The groups are shells around one centre, one inside the other: the same stretched ball of 5 dimensions in 9 sizes.
In the rows, 128 means zero.
Some rows, each with its group after it:
[104 182 154  41 149 146 121 145 106 137 169  41 153 192 130]
J_159
[127  73 143  90 106  78 160 119 149 130 173 128 154 165 135]
J_159
[123 145 137  99 132 152 124 109 134 122 163  80 165 180 118]
J_159
[124  90 147  94 100  86 155 116 144 130 175 116 154 166 137]
J_896
[136  48 149 117  73  50 159 119 158 126 178 156 132 160 157]
J_159
[137  71 132 129  96  92 148 102 165 119 165 145 155 162 132]
J_904
[148  52 147 107 107  88 148 124 146 119 178 137 126 179 151]
J_83
[147  36 121 130 103  76 152 107 182 115 158 176 154 161 129]
J_117
[133  82 151  87 115  99 152 123 134 127 179 109 143 178 140]
J_83
[123 101 127 123  96  95 140 103 167 123 157 136 167 157 125]
J_904
[126  98 157  84 101  85 142 135 131 130 179 108 129 177 155]
J_200
[133 102 151  65 138 114 135 144 124 127 174  94 129 193 145]
J_200
[106 129 132 116  84  91 142  99 162 131 159 119 179 149 123]
J_953
[141  48 133 106 111  81 158 114 163 122 168 150 152 167 131]
J_117
[120  91 135  86 109  78 148 127 156 131 162 130 156 164 133]
J_83
[118 143 134  76 142 138 125 126 137 127 158  85 164 181 119]
J_44
[115 111 136  89 112  96 146 117 151 131 163 113 168 164 124]
J_563
[124  90 163  52 118  79 153 149 120 136 184  99 127 183 155]
J_44
[131  87 130  85 130  98 139 131 156 124 158 131 150 176 129]
J_44
[122 126 153  64 128 111 128 147 123 130 172  87 130 188 148]
J_953
[111 131 137 111  97 112 144  96 149 130 165 101 180 157 119]
J_117
[143  59 119 136 108  99 148  95 178 114 157 158 167 161 118]
J_117
[115 141 157  47 141 127 137 141 109 135 178  61 146 190 136]
J_83
[129 107 170  36 141 108 141 160 101 134 188  72 115 201 158]
J_117
[123 106 142  96 104  91 135 128 147 127 166 119 142 171 143]
J_200
[117 119 166  47 122  97 145 149 110 138 184  76 131 186 152]
J_896
[117 111 155  69 111  91 148 133 128 135 177  95 145 175 143]
J_904
[130  68 143  91 102  68 153 129 153 128 171 139 141 168 145]
J_904
[150  45 143  98 119  89 152 127 148 119 176 140 130 181 145]
J_83
[124  81 148 109  80  69 157 112 151 130 176 131 150 158 144]
J_44
[129  94 138 128  88  94 138 107 157 121 166 132 149 163 140]
J_896
[150  53 147 105 110  89 145 129 146 118 176 138 121 182 153]
J_953
[134  91 129 141  96 112 141  90 164 117 163 134 166 161 123]
J_44
[105 162 136  96 113 131 128 108 140 130 160  82 177 166 118]
J_896
[112 145 147  60 137 126 132 134 123 133 168  73 156 183 129]
J_904
[115 132 163  51 122 101 133 153 112 136 179  76 126 188 156]
J_953
[133  73 158  59 122  77 150 152 128 132 181 114 120 186 157]
J_896
[134  58 133 108  98  68 154 118 168 124 164 155 150 161 137]
J_563
[135  61 131 126  86  66 146 115 174 121 161 164 145 158 143]
J_953
[139  76 149  72 128  92 142 146 135 125 174 118 123 188 151]
J_563
[136  54 140 112  89  61 152 123 163 124 170 156 136 164 149]
J_563
[129  68 146  97  92  62 153 128 153 129 173 141 137 165 150]
J_200
[122 100 143  87 113  98 150 118 142 130 171 109 158 169 131]
J_200
[122 113 127 100 121 113 135 114 158 124 155 118 168 168 119]
J_563
[124  88 118 124  99  84 140 107 181 122 149 155 170 154 122]
J_159

New rows. What belongs after each?
[129  86 152  70 123  95 154 131 130 131 179 104 144 179 139]
J_44
[139  60 128 129  91  73 142 114 175 118 159 165 144 161 141]
J_117
[101 138 131  93  98  88 135 119 159 134 154 115 173 155 126]
J_159
[142  98 150  89 133 129 132 130 126 120 176  96 130 193 142]
J_117
[104 135 131  97  99  91 135 117 159 132 154 116 171 156 126]
J_44
[128  82 138  76 125  89 151 130 148 129 167 123 152 173 131]
J_953
[109 135 131 105 106 112 140 101 154 130 158 104 184 157 114]
J_953
[113 124 139 104  94  94 136 116 151 129 163 114 159 161 135]
J_904
[134  58 146 125  72  59 157 110 160 125 176 152 140 157 151]
J_117
[129  74 143  87 107  75 153 129 150 129 171 132 144 169 142]
J_904
[155  20 144 104 107  66 159 129 156 119 177 161 121 177 153]
J_117
[132  95 133  96 122 104 133 128 153 122 160 126 145 177 135]
J_896
[136  96 129 126 112 118 133 105 160 116 160 128 157 170 126]
J_953
[127  86 162  80  95  69 146 143 130 132 183 115 119 177 165]
J_117
[144  76 141 111 117 115 145 111 144 118 174 120 145 178 134]
J_896
[123 113 158  81 105  95 136 138 126 130 178  98 128 180 155]
J_896
[101 159 145  51 133 116 131 140 127 138 163  72 161 177 128]
J_44
[121 139 140  82 138 144 133 116 129 126 167  76 166 182 118]
J_953
[117 115 129 105 109 103 139 109 160 126 157 121 172 161 121]
J_904
[146  68 127 115 128 118 146 105 159 115 164 134 159 175 120]
J_159
[122 104 153 107  86  87 144 117 140 129 177 113 142 167 149]
J_896
[151  18 134 122  92  54 159 119 173 118 169 179 133 164 148]
J_117
[135  83 154  43 148  98 144 159 122 130 177 100 122 196 148]
J_159
[116 101 142  84 104  79 148 127 149 133 167 120 154 164 137]
J_904
[127  79 129 116  96  81 151 106 168 125 161 145 164 156 128]
J_200
[109 149 144  75 121 118 129 129 132 132 164  82 157 176 132]
J_904
[102 154 142  70 121 114 133 126 135 136 162  81 168 170 125]
J_563
[118 133 160  66 118 108 129 146 117 132 176  81 128 187 154]
J_117
[ 92 173 143  71 110 109 130 126 135 139 160  77 172 164 127]
J_117
[119 134 157  81 114 120 135 125 119 130 178  77 144 181 142]
J_563
[109 155 161  28 150 128 134 152 101 140 178  48 144 194 138]
J_117
[134 116 135 102 137 147 131 109 138 118 165  94 160 183 119]
J_159
[101 177 140  76 127 136 123 122 131 133 159  67 172 174 120]
J_44
[138  54 139 113  97  77 160 109 159 124 173 145 151 163 136]
J_44
[120 117 137  75 132 113 139 127 141 129 163 101 161 176 125]
J_200
[127  97 139  71 134 103 142 135 142 128 165 111 149 180 131]
J_563
[114 124 145  99  99 104 143 110 141 131 170 100 163 164 131]
J_904
[113 133 134  83 127 121 139 115 143 130 161  94 174 170 116]
J_896
[118 134 153  53 139 120 131 146 118 133 172  76 139 190 140]
J_200
[127  82 158  76 102  72 152 138 133 132 181 116 129 175 156]
J_563
[127 109 150  98 111 117 145 111 131 126 178  94 153 175 134]
J_953
[115 101 136 121  74  68 143 111 166 129 162 141 158 151 140]
J_44
[127  67 148  91  91  57 157 130 151 131 175 139 138 164 151]
J_896
[130  88 128 112 111 101 145 107 163 122 160 133 166 164 122]
J_904
[135  77 154  73 121  92 151 136 130 129 180 110 133 183 147]
J_200
[108 150 154  59 127 122 138 130 116 137 175  64 158 180 132]
J_83
[115 140 139  88 127 135 138 108 135 129 166  81 176 172 115]
J_117
[122 134 134 123 108 136 131  94 148 121 163  98 173 167 118]
J_159
[112 142 169  35 134 113 137 155 100 140 184  56 131 193 151]
J_953
[ 96 158 143  73 104  94 132 131 141 139 160  91 164 163 134]
J_159
[110 148 167  32 135 112 133 159 101 140 181  56 130 194 152]
J_44
[103 153 146  81 108 111 134 120 133 135 167  82 165 168 130]
J_904
[144  68 138 115 109  97 139 121 154 117 168 140 134 176 143]
J_896
[124 126 132 104 123 129 127 114 148 122 159 105 161 175 123]
J_896
[106 161 167  35 133 119 131 154  99 141 181  48 135 192 149]
J_44
[114 141 148  59 132 114 126 146 126 133 166  83 142 185 140]
J_44
[122 125 145 117  98 120 136 102 139 124 172  97 159 168 133]
J_117
[118 103 141  89 110  96 153 114 146 132 169 110 167 164 126]
J_117
[135  99 160  69 126 105 134 149 119 127 180  95 115 194 158]
J_117
[125 101 148 116  86  91 141 112 145 126 174 119 144 165 146]
J_896
